The rows of each matrix lie in a flat space through zero, up to rounding. After each matrix: how many dimensions does the smallest such space have?

-13,-14,-12,-12,4,-2,-6,35,-15,23,-6,32,-11,11,11,17,-14,-7,-8,-10,-14
-14,3,-13,-15,5,11,6,-8,-23,-8,-8,4,-25,-5,17,2,9,-16,-24,-29,8
-12,-13,-11,6,8,-15,-12,-2,25,-22,8,-12,15,7,-12,-2,-16,-13,5,-3,-1
-12,-15,6,-4,4,-7,-25,-5,-3,-4,-7,-6,16,12,2,-11,-14,13,18,-11,-14
4,5,8,4,-12,18,7,3,-13,26,-15,3,-11,1,-3,-3,9,-3,4,-1,-7
-2,11,-15,-7,18,-21,-34,-5,12,34,-6,-4,5,22,10,14,-27,-5,21,-13,-7
-6,6,-12,-25,7,-34,5,27,20,4,1,21,-21,1,-25,-25,-17,-11,-16,15,0
35,-8,-2,-5,3,-5,27,-32,-24,1,25,-21,18,0,31,19,44,2,11,-10,0
-15,-23,25,-3,-13,12,20,-24,-41,-24,1,13,-6,0,25,8,25,34,-1,-20,-8
23,-8,-22,-4,26,34,4,1,-24,-14,33,35,22,-4,1,-17,4,21,-23,7,37
-6,-8,8,-7,-15,-6,1,25,1,33,-20,16,-9,6,0,3,-11,-1,0,7,-14
32,4,-12,-6,3,-4,21,-21,13,35,16,-4,11,14,-2,1,-11,-4,9,11,12
-11,-25,15,16,-11,5,-21,18,-6,22,-9,11,8,12,38,20,10,39,15,-8,-40
11,-5,7,12,1,22,1,0,0,-4,6,14,12,-35,25,29,-15,12,-32,25,43
11,17,-12,2,-3,10,-25,31,25,1,0,-2,38,25,11,11,-12,20,3,10,3
17,2,-2,-11,-3,14,-25,19,8,-17,3,1,20,29,11,-16,-6,22,-12,9,7
-14,9,-16,-14,9,-27,-17,44,25,4,-11,-11,10,-15,-12,-6,-49,-18,10,4,-26
-7,-16,-13,13,-3,-5,-11,2,34,21,-1,-4,39,12,20,22,-18,15,11,-2,-5
-8,-24,5,18,4,21,-16,11,-1,-23,0,9,15,-32,3,-12,10,11,-24,13,18
-10,-29,-3,-11,-1,-13,15,-10,-20,7,7,11,-8,25,10,9,4,-2,13,-24,-26
-14,8,-1,-14,-7,-7,0,0,-8,37,-14,12,-40,43,3,7,-26,-5,18,-26,-37

15

-16,7,-10,16,20,-11,1,-5,-8,15,26,-7,6,0,14,-2,14,-4,2,2,-6
7,-31,-9,-4,10,-6,-1,-15,3,-4,-17,3,-11,3,-13,-2,10,11,5,-6,8
-10,-9,-18,-3,-24,-12,-8,6,0,-12,15,9,-16,-4,4,2,14,-8,-19,6,-9
16,-4,-3,-33,-9,-4,5,-7,2,-7,7,-13,16,-6,-7,-3,-1,8,-4,-10,-12
20,10,-24,-9,-15,-12,-5,-12,10,5,0,0,9,14,2,-14,5,-13,-4,1,-23
-11,-6,-12,-4,-12,-13,-17,-10,3,5,5,3,8,-20,4,-14,12,-11,-4,1,-16
1,-1,-8,5,-5,-17,-29,2,5,13,-14,12,-8,13,-8,12,-2,-11,4,13,14
-5,-15,6,-7,-12,-10,2,-8,13,-14,-3,25,-11,2,0,6,-2,0,-10,-6,-11
-8,3,0,2,10,3,5,13,-42,1,21,-4,-2,17,-10,-9,-16,5,2,13,0
15,-4,-12,-7,5,5,13,-14,1,-13,-16,14,-7,13,3,10,-15,-2,3,-4,5
26,-17,15,7,0,5,-14,-3,21,-16,-24,-15,-6,30,5,-22,6,-8,-6,-19,9
-7,3,9,-13,0,3,12,25,-4,14,-15,-20,11,7,-17,-10,-18,25,-15,-3,-1
6,-11,-16,16,9,8,-8,-11,-2,-7,-6,11,-14,13,4,0,9,1,6,-1,-3
0,3,-4,-6,14,-20,13,2,17,13,30,7,13,-17,1,11,12,-12,4,-2,-12
14,-13,4,-7,2,4,-8,0,-10,3,5,-17,4,1,-28,-8,11,13,3,1,-11
-2,-2,2,-3,-14,-14,12,6,-9,10,-22,-10,0,11,-8,-24,-9,-13,4,-9,10
14,10,14,-1,5,12,-2,-2,-16,-15,6,-18,9,12,11,-9,-11,-20,5,-11,8
-4,11,-8,8,-13,-11,-11,0,5,-2,-8,25,1,-12,13,-13,-20,-56,-5,11,-5
2,5,-19,-4,-4,-4,4,-10,2,3,-6,-15,6,4,3,4,5,-5,-15,-18,-20
2,-6,6,-10,1,1,13,-6,13,-4,-19,-3,-1,-2,1,-9,-11,11,-18,14,10
-6,8,-9,-12,-23,-16,14,-11,0,5,9,-1,-3,-12,-11,10,8,-5,-20,10,-21

16

-7,19,4,-6,17,2,-8,-4,-2,-4,-8,-1,-5,7,2,2,-9,0,3,-11,23
19,-1,-33,19,-7,25,-13,43,12,-4,-9,-15,-15,17,9,11,1,-10,6,6,-8
4,-33,34,-8,7,6,-17,-29,-14,-3,11,19,-1,6,-7,-3,11,34,10,11,-26
-6,19,-8,1,-1,-8,5,1,-11,-12,-1,-14,17,-1,2,6,-12,-4,1,-17,25
17,-7,7,-1,-9,4,-6,10,0,4,2,5,-4,-2,-6,7,-3,-3,-1,8,-18
2,25,6,-8,4,-10,-1,4,-8,-7,-7,-3,10,-4,1,3,-25,-15,-3,-14,20
-8,-13,-17,5,-6,-1,3,-4,-1,-3,8,-8,3,5,2,-1,17,12,9,-2,-6
-4,43,-29,1,10,4,-4,29,12,-2,-17,-17,-12,10,8,9,-16,-26,1,-19,37
-2,12,-14,-11,0,-8,-1,12,15,13,-4,4,-17,2,1,-2,-2,-19,5,-4,-4
-4,-4,-3,-12,4,-7,-3,-2,13,13,-1,12,-17,2,3,-12,3,-8,6,3,-16
-8,-9,11,-1,2,-7,8,-17,-4,-1,2,6,9,-7,4,-14,1,5,-4,4,-3
-1,-15,19,-14,5,-3,-8,-17,4,12,6,20,-14,1,-7,-5,9,10,5,9,-21
-5,-15,-1,17,-4,10,3,-12,-17,-17,9,-14,21,2,-1,8,14,29,0,-1,9
7,17,6,-1,-2,-4,5,10,2,2,-7,1,2,-9,-1,2,-17,-19,-11,-1,9
2,9,-7,2,-6,1,2,8,1,3,4,-7,-1,-1,-9,15,5,-1,-2,-4,8
2,11,-3,6,7,3,-1,9,-2,-12,-14,-5,8,2,15,-10,-20,-13,-4,-4,13
-9,1,11,-12,-3,-25,17,-16,-2,3,1,9,14,-17,5,-20,-13,-15,-7,-2,-4
0,-10,34,-4,-3,-15,12,-26,-19,-8,5,10,29,-19,-1,-13,-15,5,-12,3,-3
3,6,10,1,-1,-3,9,1,5,6,-4,5,0,-11,-2,-4,-7,-12,-14,7,2
-11,6,11,-17,8,-14,-2,-19,-4,3,4,9,-1,-1,-4,-4,-2,3,7,-9,4
23,-8,-26,25,-18,20,-6,37,-4,-16,-3,-21,9,9,8,13,-4,-3,2,4,-9

7

13,9,-6,8,20,12,-3,-5,18,-17,1,-11,2,-1,-2,6,8,-3,8,-1,0
9,3,19,14,7,-10,17,5,5,9,7,-6,-1,2,-32,0,6,13,-1,-21,-6
-6,19,-1,-6,-2,0,10,-11,-6,6,-3,4,16,6,-13,11,-2,-9,-8,2,-13
8,14,-6,4,24,4,1,-13,2,-13,0,-1,-5,4,-14,3,-3,-7,2,-10,-2
20,7,-2,24,33,7,8,-3,8,-11,11,-10,-13,4,-23,2,0,3,4,-15,7
12,-10,0,4,7,9,-11,-4,9,-19,-5,-3,-1,1,4,-1,-1,-19,8,11,15
-3,17,10,1,8,-11,19,-7,-4,10,3,5,1,5,-27,5,6,12,4,-19,-13
-5,5,-11,-13,-3,-4,-7,-16,8,-3,-18,4,-2,6,12,-3,2,-1,-6,3,-3
18,5,-6,2,8,9,-4,8,22,-15,-3,-19,4,-3,15,2,10,0,2,2,-7
-17,9,6,-13,-11,-19,10,-3,-15,13,-6,18,1,5,-7,-9,-4,1,2,3,-8
1,7,-3,0,11,-5,3,-18,-3,-6,-8,7,-7,8,-8,3,-5,-8,-6,-8,4
-11,-6,4,-1,-10,-3,5,4,-19,18,7,7,-5,3,-7,-3,-4,10,4,1,-2
2,-1,16,-5,-13,-1,1,-2,4,1,-7,-5,7,4,-1,8,9,1,3,6,-6
-1,2,6,4,4,1,5,6,-3,5,8,3,4,-2,-18,-7,0,0,12,1,-3
-2,-32,-13,-14,-23,4,-27,12,15,-7,-8,-7,-1,-18,53,1,4,2,-13,-4,10
6,0,11,3,2,-1,5,-3,2,-9,3,-3,8,-7,1,28,3,-7,-14,-20,5
8,6,-2,-3,0,-1,6,2,10,-4,-5,-4,9,0,4,3,7,-6,1,-2,-7
-3,13,-9,-7,3,-19,12,-1,0,1,-8,10,1,0,2,-7,-6,-4,-18,-13,-6
8,-1,-8,2,4,8,4,-6,2,2,-6,4,3,12,-13,-14,1,-18,19,22,3
-1,-21,2,-10,-15,11,-19,3,2,3,-8,1,6,1,-4,-20,-2,-13,22,25,0
0,-6,-13,-2,7,15,-13,-3,-7,-8,4,-2,-6,-3,10,5,-7,-6,3,0,4

12

34,-8,21,0,-13,1,-8,-3,9,29,4,-3,12,18,-3,3,0,6,24,-6,7
-8,23,-2,14,6,10,2,-15,0,9,17,-22,-2,-12,11,-5,16,-1,-9,5,9
21,-2,15,1,4,5,-10,-16,6,-2,-8,7,-2,-9,-2,-12,13,-12,13,-8,5
0,14,1,12,10,-2,1,6,21,-3,10,12,5,9,-22,5,-2,7,-12,8,9
-13,6,4,10,29,0,2,1,14,-16,-4,-15,-11,-18,11,-6,1,-7,-12,4,6
1,10,5,-2,0,3,-10,-3,9,-5,0,-8,22,9,-10,15,-4,10,3,13,-1
-8,2,-10,1,2,-10,5,8,1,-8,12,-4,6,-1,2,-4,-10,7,2,-3,4
-3,-15,-16,6,1,-3,8,25,17,1,-16,13,14,-8,-8,-1,-17,7,-19,15,1
9,0,6,21,14,9,1,17,6,-2,1,13,5,-2,-4,-8,-1,-9,-1,3,-5
29,9,-2,-3,-16,-5,-8,1,-2,41,2,1,13,3,-11,-8,19,0,15,-18,-4
4,17,-8,10,-4,0,12,-16,1,2,55,-1,2,3,-17,-6,-11,12,-3,-13,14
-3,-22,7,12,-15,-8,-4,13,13,1,-1,50,-4,-9,-10,8,-5,2,7,4,-5
12,-2,-2,5,-11,22,6,14,5,13,2,-4,6,1,13,-6,3,-5,-4,9,13
18,-12,-9,9,-18,9,-1,-8,-2,3,3,-9,1,28,-11,-13,-1,14,7,8,0
-3,11,-2,-22,11,-10,2,-8,-4,-11,-17,-10,13,-11,8,23,-2,-12,22,19,-13
3,-5,-12,5,-6,15,-4,-1,-8,-8,-6,8,-6,-13,23,19,8,-16,-21,-25,12
0,16,13,-2,1,-4,-10,-17,-1,19,-11,-5,3,-1,-2,8,41,-19,-6,-26,2
6,-1,-12,7,-7,10,7,7,-9,0,12,2,-5,14,-12,-16,-19,21,-4,18,2
24,-9,13,-12,-12,3,2,-19,-1,15,-3,7,-4,7,22,-21,-6,-4,16,-3,6
-6,5,-8,8,4,13,-3,15,3,-18,-13,4,9,8,19,-25,-26,18,-3,47,-9
7,9,5,9,6,-1,4,1,-5,-4,14,-5,13,0,-13,12,2,2,6,-9,21

18

-57,7,-9,-5,25,-20,11,-5,-19,-11,8,-4,-16,39,22,5,-24,23,-14,-28,11
7,-48,-16,-26,0,4,39,23,-25,5,-3,14,10,-4,-6,-26,5,-17,28,-8,-38
-9,-16,-6,20,3,-8,-30,-21,-6,-2,-5,-2,-16,5,11,4,-20,-9,-22,16,-7
-5,-26,20,-37,6,-6,-9,-13,1,-7,14,8,15,6,-8,13,4,9,-9,-11,3
25,0,3,6,-33,-39,-3,51,5,20,12,1,1,9,-11,33,-29,12,-15,-20,-21
-20,4,-8,-6,-39,-26,11,18,-11,-5,-17,-2,11,27,8,-5,-2,-13,-11,12,-17
11,39,-30,-9,-3,11,-3,-5,-1,11,10,1,6,14,12,-5,-1,5,15,21,10
-5,23,-21,-13,51,18,-5,-35,-8,2,12,0,10,2,3,-14,3,29,7,-14,20
-19,-25,-6,1,5,-11,-1,-8,-46,-12,-31,-12,-7,-7,18,0,-14,-9,8,8,-12
-11,5,-2,-7,20,-5,11,2,-12,-49,18,-17,0,17,-11,-14,9,3,9,-2,-12
8,-3,-5,14,12,-17,10,12,-31,18,-49,-10,-1,2,10,15,-2,3,-2,-9,4
-4,14,-2,8,1,-2,1,0,-12,-17,-10,-24,17,-20,9,-14,6,-7,8,0,-12
-16,10,-16,15,1,11,6,10,-7,0,-1,17,-23,-9,3,7,-1,15,15,-10,-13
39,-4,5,6,9,27,14,2,-7,17,2,-20,-9,-53,-6,-5,-18,-6,23,-3,10
22,-6,11,-8,-11,8,12,3,18,-11,10,9,3,-6,-48,-18,12,7,-5,0,-1
5,-26,4,13,33,-5,-5,-14,0,-14,15,-14,7,-5,-18,-43,-13,-5,-4,-3,2
-24,5,-20,4,-29,-2,-1,3,-14,9,-2,6,-1,-18,12,-13,-24,1,4,1,-21
23,-17,-9,9,12,-13,5,29,-9,3,3,-7,15,-6,7,-5,1,-13,15,-10,-32
-14,28,-22,-9,-15,-11,15,7,8,9,-2,8,15,23,-5,-4,4,15,-24,-20,-18
-28,-8,16,-11,-20,12,21,-14,8,-2,-9,0,-10,-3,0,-3,1,-10,-20,-5,8
11,-38,-7,3,-21,-17,10,20,-12,-12,4,-12,-13,10,-1,2,-21,-32,-18,8,-46

14

43,5,-10,1,12,12,11,-19,-49,-4,10,7,22,-30,12,17,20,32,-5,18,-31
5,10,0,-2,2,-5,10,-8,-17,11,2,-3,5,-6,5,-4,3,9,5,17,11
-10,0,1,2,9,-7,-4,8,7,16,-1,-7,17,-3,-5,0,11,-2,16,6,-1
1,-2,2,2,2,-1,-4,5,4,2,-1,-2,6,-2,-1,1,5,0,3,-2,-5
12,2,9,2,-2,-5,3,0,-5,1,-2,-4,1,-3,5,-5,3,7,-1,3,5
12,-5,-7,-1,-5,11,4,-7,-15,-18,4,8,-14,-2,3,7,-9,10,-21,-6,-8
11,10,-4,-4,3,4,6,-13,-14,2,4,6,7,-6,5,2,7,0,7,11,-6
-19,-8,8,5,0,-7,-13,19,31,5,-6,-7,2,10,-8,-4,0,-14,8,-13,3
-49,-17,7,4,-5,-15,-14,31,44,8,-9,-15,-15,23,-17,-10,-17,-16,-2,-19,27
-4,11,16,2,1,-18,2,5,8,23,-6,-12,12,2,3,-16,9,-5,21,13,22
10,2,-1,-1,-2,4,4,-6,-9,-6,2,4,-4,-2,4,1,-2,5,-6,1,-2
7,-3,-7,-2,-4,8,6,-7,-15,-12,4,5,-12,-2,2,5,-9,10,-17,-2,-2
22,5,17,6,1,-14,7,2,-15,12,-4,-12,11,-11,10,-9,12,21,3,12,11
-30,-6,-3,-2,-3,-2,-6,10,23,2,-2,-2,-11,15,-10,-3,-12,-17,1,-9,11
12,5,-5,-1,5,3,5,-8,-17,3,4,2,10,-10,4,5,8,8,3,10,-9
17,-4,0,1,-5,7,2,-4,-10,-16,1,5,-9,-3,5,4,-4,10,-16,-7,-8
20,3,11,5,3,-9,7,0,-17,9,-2,-9,12,-12,8,-4,11,20,1,12,5
32,9,-2,0,7,10,0,-14,-16,-5,5,10,21,-17,8,10,20,4,10,6,-30
-5,5,16,3,-1,-21,7,8,-2,21,-6,-17,3,1,3,-16,1,10,7,14,32
18,17,6,-2,3,-6,11,-13,-19,13,1,-2,12,-9,10,-7,12,6,14,20,7
-31,11,-1,-5,5,-8,-6,3,27,22,-2,-2,11,11,-9,-8,5,-30,32,7,10

5

11,1,11,20,-21,-26,-22,-37,-22,-11,-43,-21,6,16,19,-22,8,12,-9,-4,-18
1,-19,10,20,12,-4,12,1,26,6,-12,-9,5,5,16,1,-17,29,12,4,-21
11,10,-18,-17,-9,23,3,-25,-6,-11,17,-17,20,2,-2,16,24,1,-21,-14,-7
20,20,-17,-7,22,-33,13,-11,10,-11,-20,-12,-20,6,3,-35,8,3,22,8,1
-21,12,-9,22,-18,4,22,-14,6,22,15,21,-4,2,-21,-3,-19,2,33,17,4
-26,-4,23,-33,4,-39,-4,-1,-14,1,-14,18,-8,4,24,11,-17,-27,-22,-5,-27
-22,12,3,13,22,-4,25,13,0,4,-19,21,1,3,3,7,1,-46,-21,5,-22
-37,1,-25,-11,-14,-1,13,9,-11,-15,-8,19,7,5,-18,20,19,-21,-26,-6,7
-22,26,-6,10,6,-14,0,-11,-34,3,15,-14,-7,-15,8,7,-16,11,6,33,14
-11,6,-11,-11,22,1,4,-15,3,-33,7,-5,5,-21,17,-20,15,15,24,-32,-16
-43,-12,17,-20,15,-14,-19,-8,15,7,-23,-15,1,-35,2,-3,8,38,-2,32,6
-21,-9,-17,-12,21,18,21,19,-14,-5,-15,-20,2,13,-13,-9,-6,-37,0,-5,-21
6,5,20,-20,-4,-8,1,7,-7,5,1,2,-43,13,9,-11,10,-1,-11,7,1
16,5,2,6,2,4,3,5,-15,-21,-35,13,13,-18,20,-14,-3,-3,14,12,-1
19,16,-2,3,-21,24,3,-18,8,17,2,-13,9,20,-29,-11,-18,-24,18,18,-2
-22,1,16,-35,-3,11,7,20,7,-20,-3,-9,-11,-14,-11,4,-14,17,-12,-24,16
8,-17,24,8,-19,-17,1,19,-16,15,8,-6,10,-3,-18,-14,2,-17,-30,10,16
12,29,1,3,2,-27,-46,-21,11,15,38,-37,-1,-3,-24,17,-17,5,17,28,19
-9,12,-21,22,33,-22,-21,-26,6,24,-2,0,-11,14,18,-12,-30,17,-16,33,-25
-4,4,-14,8,17,-5,5,-6,33,-32,32,-5,7,12,18,-24,10,28,33,2,25
-18,-21,-7,1,4,-27,-22,7,14,-16,6,-21,1,-1,-2,16,16,19,-25,25,-54

19

-25,-5,5,10,7,-8,-18,3,15,13,-4,21,6,-5,18,5,-5,-11,-25,28,-21
-5,22,-6,18,3,-34,-19,-24,-12,-10,24,9,-2,13,24,-4,15,5,-8,-16,-41
5,-6,-30,20,-25,11,3,-29,-8,12,1,4,0,-24,5,14,-18,-3,-32,19,-34
10,18,20,-13,-6,33,-32,37,-6,53,-47,-31,13,-14,0,2,23,32,27,33,57
7,3,-25,-6,25,-4,0,36,0,18,-1,-7,-25,6,-32,14,-7,-10,12,-5,49
-8,-34,11,33,-4,21,7,-27,17,0,-2,9,7,-36,26,-3,-7,3,-19,23,-21
-18,-19,3,-32,0,7,-17,5,20,35,-35,23,14,24,14,19,-24,-6,-25,51,-9
3,-24,-29,37,36,-27,5,-18,2,-7,33,20,-38,-6,9,12,-2,13,-6,-15,-21
15,-12,-8,-6,0,17,20,2,-26,24,1,-25,-15,-34,-2,16,4,36,40,3,39
13,-10,12,53,18,0,35,-7,24,-38,17,8,2,-8,10,-21,16,-8,21,-41,0
-4,24,1,-47,-1,-2,-35,33,1,17,-23,-13,3,31,-25,1,-3,-10,0,13,30
21,9,4,-31,-7,9,23,20,-25,8,-13,-10,-1,25,-21,5,9,20,27,-18,30
6,-2,0,13,-25,7,14,-38,-15,2,3,-1,15,-14,28,2,0,11,-4,5,-31
-5,13,-24,-14,6,-36,24,-6,-34,-8,31,25,-14,47,-11,13,-11,-29,-28,-29,-21
18,24,5,0,-32,26,14,9,-2,10,-25,-21,28,-11,-3,-4,7,0,24,0,19
5,-4,14,2,14,-3,19,12,16,-21,1,5,2,13,-4,-10,8,0,25,-23,12
-5,15,-18,23,-7,-7,-24,-2,4,16,-3,9,0,-11,7,8,3,2,-21,17,-30
-11,5,-3,32,-10,3,-6,13,36,-8,-10,20,11,-29,0,0,2,1,-8,16,-40
-25,-8,-32,27,12,-19,-25,-6,40,21,0,27,-4,-28,24,25,-21,-8,-15,42,-41
28,-16,19,33,-5,23,51,-15,3,-41,13,-18,5,-29,0,-23,17,16,42,-45,16
-21,-41,-34,57,49,-21,-9,-21,39,0,30,30,-31,-21,19,12,-30,-40,-41,16,-14

11

-35,17,-15,-2,-26,14,10,11,-18,-12,-12,11,4,4,-27,21,11,29,-2,-14,31
17,23,-6,11,-8,-7,17,-18,-8,2,-7,-18,-14,-2,7,22,-5,-1,10,-17,11
-15,-6,6,-2,10,-2,-14,-11,-18,0,-9,-7,-3,4,5,-17,7,-17,9,12,-18
-2,11,-2,18,8,-12,-5,-52,-21,22,23,5,21,-4,30,14,-1,3,-3,10,-24
-26,-8,10,8,-16,21,-7,-8,-15,-5,-8,15,-1,-10,14,-10,-4,-2,-6,13,-3
14,-7,-2,-12,21,-58,-26,-34,-26,19,8,-8,2,5,17,-7,1,-27,8,28,-51
10,17,-14,-5,-7,-26,-6,4,1,10,1,3,10,-1,-16,16,-3,22,-1,-4,5
11,-18,-11,-52,-8,-34,4,-33,-16,-3,-3,20,9,14,2,14,-9,15,-12,23,-24
-18,-8,-18,-21,-15,-26,1,-16,-47,-4,2,25,16,-9,8,23,10,29,-9,9,-7
-12,2,0,22,-5,19,10,-3,-4,-16,-6,-4,-2,2,5,16,9,3,1,-9,8
-12,-7,-9,23,-8,8,1,-3,2,-6,3,24,37,-12,11,19,-3,12,-13,-12,-3
11,-18,-7,5,15,-8,3,20,25,-4,24,-2,16,3,-3,-9,13,-7,-11,-4,-25
4,-14,-3,21,-1,2,10,9,16,-2,37,16,-7,2,9,7,7,3,-11,-14,-15
4,-2,4,-4,-10,5,-1,14,-9,2,-12,3,2,-24,10,-9,-8,5,-2,3,14
-27,7,5,30,14,17,-16,2,8,5,11,-3,9,10,-9,-9,14,-7,4,1,-7
21,22,-17,14,-10,-7,16,14,23,16,19,-9,7,-9,-9,-4,-6,7,0,-35,-1
11,-5,7,-1,-4,1,-3,-9,10,9,-3,13,7,-8,14,-6,-25,-14,-4,1,-2
29,-1,-17,3,-2,-27,22,15,29,3,12,-7,3,5,-7,7,-14,-52,-3,-32,-11
-2,10,9,-3,-6,8,-1,-12,-9,1,-13,-11,-11,-2,4,0,-4,-3,0,18,11
-14,-17,12,10,13,28,-4,23,9,-9,-12,-4,-14,3,1,-35,1,-32,18,-24,-3
31,11,-18,-24,-3,-51,5,-24,-7,8,-3,-25,-15,14,-7,-1,-2,-11,11,-3,-37

13
